There are 5 ways to turn a row about zero (a turn may also mirror it). The second row of each pair is the first, turned, with some noise. The first 45 pairs use one turn. New pairs use 2 turns, one after the other, and a turn may come again.
(in the rows, 128 means zero)
Some pairs, each with its turns in order after it:
|  83 | 111 | 114 | 137 | 169 | 119 | 110 | 134 |
| 167 | 131 | 152 | 121 | 152 | 146 | 153 | 100 |  Z314

| 120 | 119 | 171 | 129 | 158 | 107 | 105 | 105 |
| 161 | 101 | 103 | 112 | 139 | 140 |  89 | 147 |  Z560

| 120 | 136 | 169 | 115 | 136 | 107 | 176 | 111 |
| 129 | 158 | 108 |  76 | 141 | 113 | 148 | 115 |  Z828

| 156 | 128 | 160 | 144 | 119 | 107 | 109 | 139 |
| 121 |  99 | 126 | 108 | 110 | 144 |  94 | 136 |  Z314

| 133 | 140 |  87 |  97 |  87 | 166 | 117 | 125 |
| 111 | 125 | 169 | 117 | 146 | 115 | 183 | 109 |  Z560

| 124 | 137 |  84 | 152 | 167 | 157 |  81 | 116 |
| 110 | 135 |  99 |  81 | 112 |  75 | 150 | 142 |  Z200

|  81 | 132 | 118 | 153 |  80 | 131 | 174 | 112 |
|  76 | 122 | 158 | 104 | 133 | 136 | 105 |  77 |  Z998

| 154 | 128 | 137 | 155 | 145 | 163 | 107 |  92 |
| 111 |  99 | 101 | 174 | 104 | 124 | 118 | 147 |  Z998

| 122 | 102 | 101 |  90 |  99 | 130 | 137 | 149 |
| 110 | 114 | 152 | 155 | 176 | 120 | 141 | 139 |  Z200

| 134 | 101 | 124 |  80 | 115 | 101 | 125 |  99 |
| 115 | 110 |  96 |  89 | 158 | 142 | 147 | 113 |  Z560

| 109 | 159 | 130 | 133 | 104 | 127 |  94 | 101 |
| 112 | 119 |  77 | 110 | 124 | 131 | 117 | 106 |  Z998

| 156 | 136 | 155 | 171 | 149 | 110 | 157 | 169 |
| 147 | 171 | 160 | 150 |  92 | 167 | 131 | 135 |  Z998

| 169 | 100 |  86 | 154 | 127 | 111 | 170 | 141 |
| 102 |  99 | 148 | 175 | 161 | 136 | 124 | 168 |  Z314

|  89 |  80 | 107 | 110 |  91 | 155 |  84 | 119 |
| 171 | 157 | 113 | 178 | 130 | 131 |  98 |  76 |  Z314

| 142 |  86 | 107 | 154 | 144 | 111 | 125 |  96 |
| 103 | 121 | 128 | 163 | 164 | 151 | 118 | 159 |  Z998

| 133 |  94 |  98 | 115 |  80 |  89 | 142 | 165 |
| 101 | 171 |  94 | 140 | 137 | 156 | 180 | 126 |  Z560

| 175 | 142 |  88 | 110 | 157 | 161 | 122 | 131 |
| 155 | 147 | 172 | 144 | 145 | 168 | 100 | 147 |  Z828

| 167 | 134 | 124 | 145 | 141 | 173 | 117 | 127 |
| 125 | 150 | 108 | 136 | 111 | 164 | 134 | 166 |  Z314

| 140 | 148 | 121 | 150 | 127 | 144 |  96 | 137 |
| 134 | 121 | 155 | 149 | 137 | 109 | 131 | 155 |  Z560

| 130 | 173 |  88 | 133 |  83 | 104 |  91 | 137 |
| 106 | 102 | 150 | 164 | 136 | 149 | 185 | 163 |  Z560

|  98 | 149 |  83 | 107 | 172 | 122 | 175 | 122 |
|  82 | 153 | 151 | 127 | 145 | 101 | 185 | 119 |  Z998

| 114 | 171 | 152 |  88 | 149 | 114 |  98 |  87 |
| 149 | 168 | 169 | 120 |  98 |  89 | 158 | 121 |  Z828

| 113 |  89 | 139 | 173 | 153 |  80 | 152 | 114 |
| 104 |  80 | 160 | 124 | 164 | 163 | 141 |  98 |  Z314

| 118 | 133 | 131 | 127 | 117 | 132 | 162 | 141 |
| 131 | 128 | 163 | 132 | 132 | 134 | 113 | 132 |  Z200

| 120 | 162 | 159 | 128 | 128 | 114 | 170 | 165 |
| 108 | 138 | 113 |  66 | 108 | 149 | 135 | 129 |  Z828

|  83 | 147 | 118 | 145 | 161 | 147 |  82 | 121 |
| 144 | 140 | 122 | 166 |  72 | 113 | 124 | 156 |  Z828

| 170 | 140 | 172 | 107 | 142 | 111 | 162 | 157 |
| 127 | 128 |  91 | 174 | 146 | 130 |  97 |  83 |  Z560

| 138 |  93 | 104 |  94 | 126 |  97 | 146 |  84 |
| 151 | 116 | 103 | 121 | 196 | 136 | 112 | 118 |  Z200

| 102 | 147 | 108 | 105 |  96 | 167 | 102 |  99 |
| 146 | 182 |  84 | 139 | 133 | 108 | 119 | 108 |  Z314

|  80 | 103 | 141 | 175 | 111 | 115 | 117 | 116 |
| 109 | 112 |  71 | 153 | 109 |  98 | 136 | 119 |  Z828

| 156 | 150 |  82 | 102 | 102 | 101 | 156 |  96 |
| 103 | 173 | 116 | 128 | 167 |  85 | 104 | 116 |  Z998

| 143 |  93 | 100 | 149 | 147 | 155 |  85 | 149 |
| 165 |  85 | 119 | 176 | 145 | 142 | 147 | 131 |  Z998

| 139 | 152 | 160 | 130 | 129 | 119 | 133 | 147 |
| 134 | 139 | 144 | 137 | 100 | 152 | 136 | 117 |  Z200

| 103 |  83 | 158 |  87 |  95 | 175 | 159 |  90 |
|  94 | 153 | 111 | 181 |  88 | 109 | 142 |  69 |  Z314

| 110 | 145 | 164 | 127 |  96 | 166 |  82 | 112 |
| 134 |  78 |  84 | 107 |  91 | 121 | 107 | 113 |  Z998

| 119 | 114 |  86 | 129 | 151 | 129 | 122 | 114 |
| 133 | 135 | 113 | 104 | 149 |  94 | 130 | 132 |  Z200

| 154 |  89 | 102 |  90 | 122 | 163 |  85 |  80 |
| 117 | 113 | 142 |  64 | 189 |  93 | 148 | 139 |  Z560

| 166 | 168 | 129 | 158 | 135 | 106 | 109 | 173 |
|  95 | 166 | 137 | 132 |  86 | 132 | 152 |  81 |  Z200

| 132 | 150 | 163 | 133 | 102 |  87 | 162 | 154 |
| 145 | 138 | 165 | 164 | 114 | 165 | 115 |  89 |  Z200

| 122 | 120 | 144 | 131 | 154 | 154 | 129 | 157 |
| 143 | 123 | 112 | 118 | 121 | 142 | 133 | 169 |  Z828

| 139 |  99 |  85 | 128 | 146 |  98 | 119 | 119 |
| 152 |  92 | 123 | 157 | 166 | 136 | 136 | 135 |  Z314

| 103 | 111 | 157 | 141 | 157 | 171 | 165 | 137 |
| 134 | 151 |  78 | 112 | 138 | 132 | 134 | 177 |  Z828

| 171 |  81 | 103 | 149 | 160 | 136 |  82 |  94 |
| 110 | 131 | 120 |  93 | 171 |  80 | 105 | 184 |  Z560

| 129 | 171 | 134 | 155 | 168 | 137 |  97 |  90 |
| 159 | 176 | 132 | 159 |  87 | 138 | 146 | 118 |  Z828

| 149 | 134 | 148 |  87 | 146 | 114 | 139 |  88 |
| 162 | 117 | 106 | 108 | 150 | 175 | 145 | 125 |  Z200

New pairs, each followed by its turns in order:
|  81 | 123 |  86 | 152 | 175 | 170 | 149 | 104 |
|  88 | 133 | 181 | 139 | 153 | 135 | 151 |  65 |  Z998 Z314

| 162 | 165 | 115 | 122 | 118 | 158 | 157 |  84 |
| 127 | 109 | 122 | 141 |  97 | 174 | 149 | 180 |  Z998 Z560

| 140 |  85 |  97 | 150 |  84 | 102 | 131 |  81 |
| 134 | 103 | 143 |  91 | 104 | 100 | 189 | 105 |  Z560 Z998

| 143 | 119 | 141 | 166 | 127 |  98 | 143 | 142 |
| 124 | 167 | 117 | 110 | 106 | 144 | 123 | 139 |  Z998 Z314

| 124 | 138 | 137 | 164 | 133 | 148 | 112 | 157 |
| 151 | 151 | 120 | 139 | 100 | 154 | 110 | 120 |  Z560 Z998

| 145 |  83 | 140 | 166 |  92 |  82 |  92 |  92 |
| 198 | 168 | 120 | 143 | 117 | 178 | 138 | 144 |  Z998 Z314

| 169 | 115 | 110 | 137 | 160 | 115 | 171 | 167 |
| 129 | 184 | 152 | 115 |  78 | 128 | 146 | 146 |  Z200 Z828

| 152 | 168 |  91 | 162 | 154 | 126 | 115 | 120 |
| 142 | 135 | 111 | 151 | 110 |  68 | 141 | 103 |  Z314 Z560

|  81 | 153 | 110 | 172 |  83 | 170 | 111 |  96 |
| 137 | 141 |  92 | 166 | 167 | 142 | 134 |  57 |  Z998 Z314

|  81 | 142 | 132 | 163 | 138 |  93 | 134 |  93 |
| 103 |  84 | 145 | 106 | 122 |  98 | 159 |  96 |  Z998 Z998

| 141 |  95 | 168 | 163 |  98 | 122 |  83 | 127 |
| 169 | 138 | 120 | 167 |  83 | 118 | 171 | 132 |  Z560 Z998

| 104 | 145 |  84 | 147 |  86 | 110 |  95 | 129 |
| 104 |  94 | 142 |  76 | 118 |  91 | 118 | 143 |  Z998 Z560

|  87 | 171 | 140 |  86 | 137 | 114 |  94 | 160 |
| 148 | 145 | 111 | 141 | 156 | 190 | 157 |  99 |  Z828 Z560

| 117 |  88 | 117 |  88 | 145 | 105 |  98 | 130 |
| 130 |  66 | 132 | 130 | 114 | 144 | 111 | 126 |  Z828 Z314

| 130 | 150 | 101 | 145 |  99 | 121 | 113 | 169 |
| 164 | 153 | 158 |  89 | 137 | 144 | 138 | 136 |  Z828 Z560

| 128 | 137 | 166 | 100 | 109 | 147 | 156 | 130 |
| 143 | 116 | 108 | 133 |  95 | 123 | 139 |  86 |  Z828 Z560

| 104 | 129 | 132 | 145 |  80 | 125 | 135 | 137 |
| 146 | 145 | 127 | 121 | 145 | 151 | 110 | 166 |  Z200 Z560

| 167 | 100 | 144 | 132 | 160 | 161 | 176 | 103 |
| 155 | 132 | 165 | 152 |  84 |  80 | 143 | 104 |  Z560 Z828

| 127 | 118 | 153 | 100 | 142 |  88 | 135 | 165 |
| 141 | 109 | 158 | 105 | 173 | 104 | 133 | 131 |  Z828 Z828

| 122 | 160 | 172 | 128 | 125 | 143 | 139 |  98 |
| 131 | 155 | 148 | 117 | 180 | 124 | 139 | 112 |  Z200 Z560

| 142 | 152 | 151 | 152 | 147 | 145 | 122 |  85 |
|  84 | 101 | 117 | 148 | 110 | 121 | 105 | 128 |  Z998 Z828

|  96 | 138 | 154 | 104 | 122 | 169 | 131 | 102 |
| 120 | 128 | 174 |  91 | 138 |  96 | 128 | 147 |  Z828 Z314

| 153 | 164 | 174 | 121 | 109 | 117 | 134 |  92 |
| 131 | 106 | 138 | 148 | 135 | 141 | 195 | 145 |  Z998 Z560

| 115 |  97 |  97 | 170 | 153 |  87 | 140 | 113 |
| 116 | 123 |  79 | 167 | 171 | 131 | 115 | 132 |  Z828 Z998

|  82 |  87 | 144 | 132 | 129 | 133 | 152 |  80 |
|  78 | 168 |  91 | 145 | 129 | 124 | 164 | 119 |  Z200 Z200

| 147 | 159 |  81 | 107 | 145 |  91 | 132 |  93 |
| 115 | 132 |  62 | 117 | 100 | 127 | 105 | 158 |  Z828 Z998

| 170 | 131 | 168 | 104 | 110 |  83 | 101 | 143 |
| 120 |  58 | 150 | 154 | 153 | 100 | 130 | 123 |  Z314 Z828

| 173 | 105 |  84 | 169 | 167 |  87 | 114 | 123 |
| 158 | 136 | 131 | 109 | 163 | 168 | 184 |  77 |  Z560 Z998

| 120 |  85 |  81 | 169 | 169 | 171 |  91 | 104 |
| 157 | 108 |  64 | 179 | 132 | 155 | 169 | 108 |  Z560 Z560

| 153 | 115 | 108 | 133 | 172 | 143 | 164 | 118 |
| 161 | 113 | 115 | 107 | 159 | 104 | 111 |  95 |  Z560 Z314

|  94 | 142 | 147 |  97 | 146 | 111 |  97 | 132 |
| 106 | 150 | 143 | 120 | 144 | 157 |  95 | 107 |  Z200 Z200

| 123 |  90 | 137 | 105 | 133 | 138 | 158 |  94 |
| 160 | 118 | 144 |  92 | 126 | 157 | 151 | 142 |  Z998 Z998

|  88 | 110 | 120 | 103 | 145 | 130 | 122 | 138 |
| 117 |  95 | 155 | 117 | 125 | 131 | 128 | 159 |  Z200 Z314

| 135 | 146 | 123 | 148 | 151 | 132 | 103 |  84 |
| 116 | 120 | 142 | 141 | 150 | 144 | 146 |  82 |  Z998 Z998

|  91 | 138 |  88 | 114 |  95 | 140 |  90 | 115 |
| 134 | 140 | 192 | 103 | 112 | 107 | 116 | 143 |  Z560 Z998

|  89 | 176 | 126 | 129 | 137 | 133 |  95 | 139 |
|  96 | 145 | 128 | 163 | 139 | 160 |  92 | 127 |  Z560 Z200

| 144 | 132 | 125 | 167 | 149 |  87 | 154 | 144 |
| 120 | 116 | 157 | 101 |  75 | 139 | 129 | 134 |  Z998 Z200

| 156 |  90 | 164 | 163 |  97 | 169 | 105 | 172 |
|  81 |  73 | 122 | 149 |  71 | 120 | 130 | 149 |  Z314 Z200

| 119 |  88 | 118 | 161 | 101 | 114 |  82 | 157 |
| 154 | 120 | 152 | 124 | 178 | 101 | 108 | 161 |  Z314 Z560

| 116 | 136 | 105 | 141 |  97 | 123 | 171 | 170 |
| 144 | 139 | 113 |  95 |  90 | 176 | 144 | 142 |  Z314 Z998

| 135 |  82 | 125 |  84 |  97 |  84 | 167 | 154 |
| 135 | 108 | 123 | 101 | 166 | 118 | 164 | 197 |  Z828 Z998

| 162 | 124 | 129 | 135 |  98 | 169 |  90 |  99 |
| 132 | 158 | 149 | 142 |  89 | 133 |  71 | 131 |  Z828 Z560

| 127 |  94 | 127 | 114 | 135 | 130 | 138 | 100 |
| 154 | 123 | 108 | 132 | 126 |  98 | 147 | 121 |  Z560 Z314

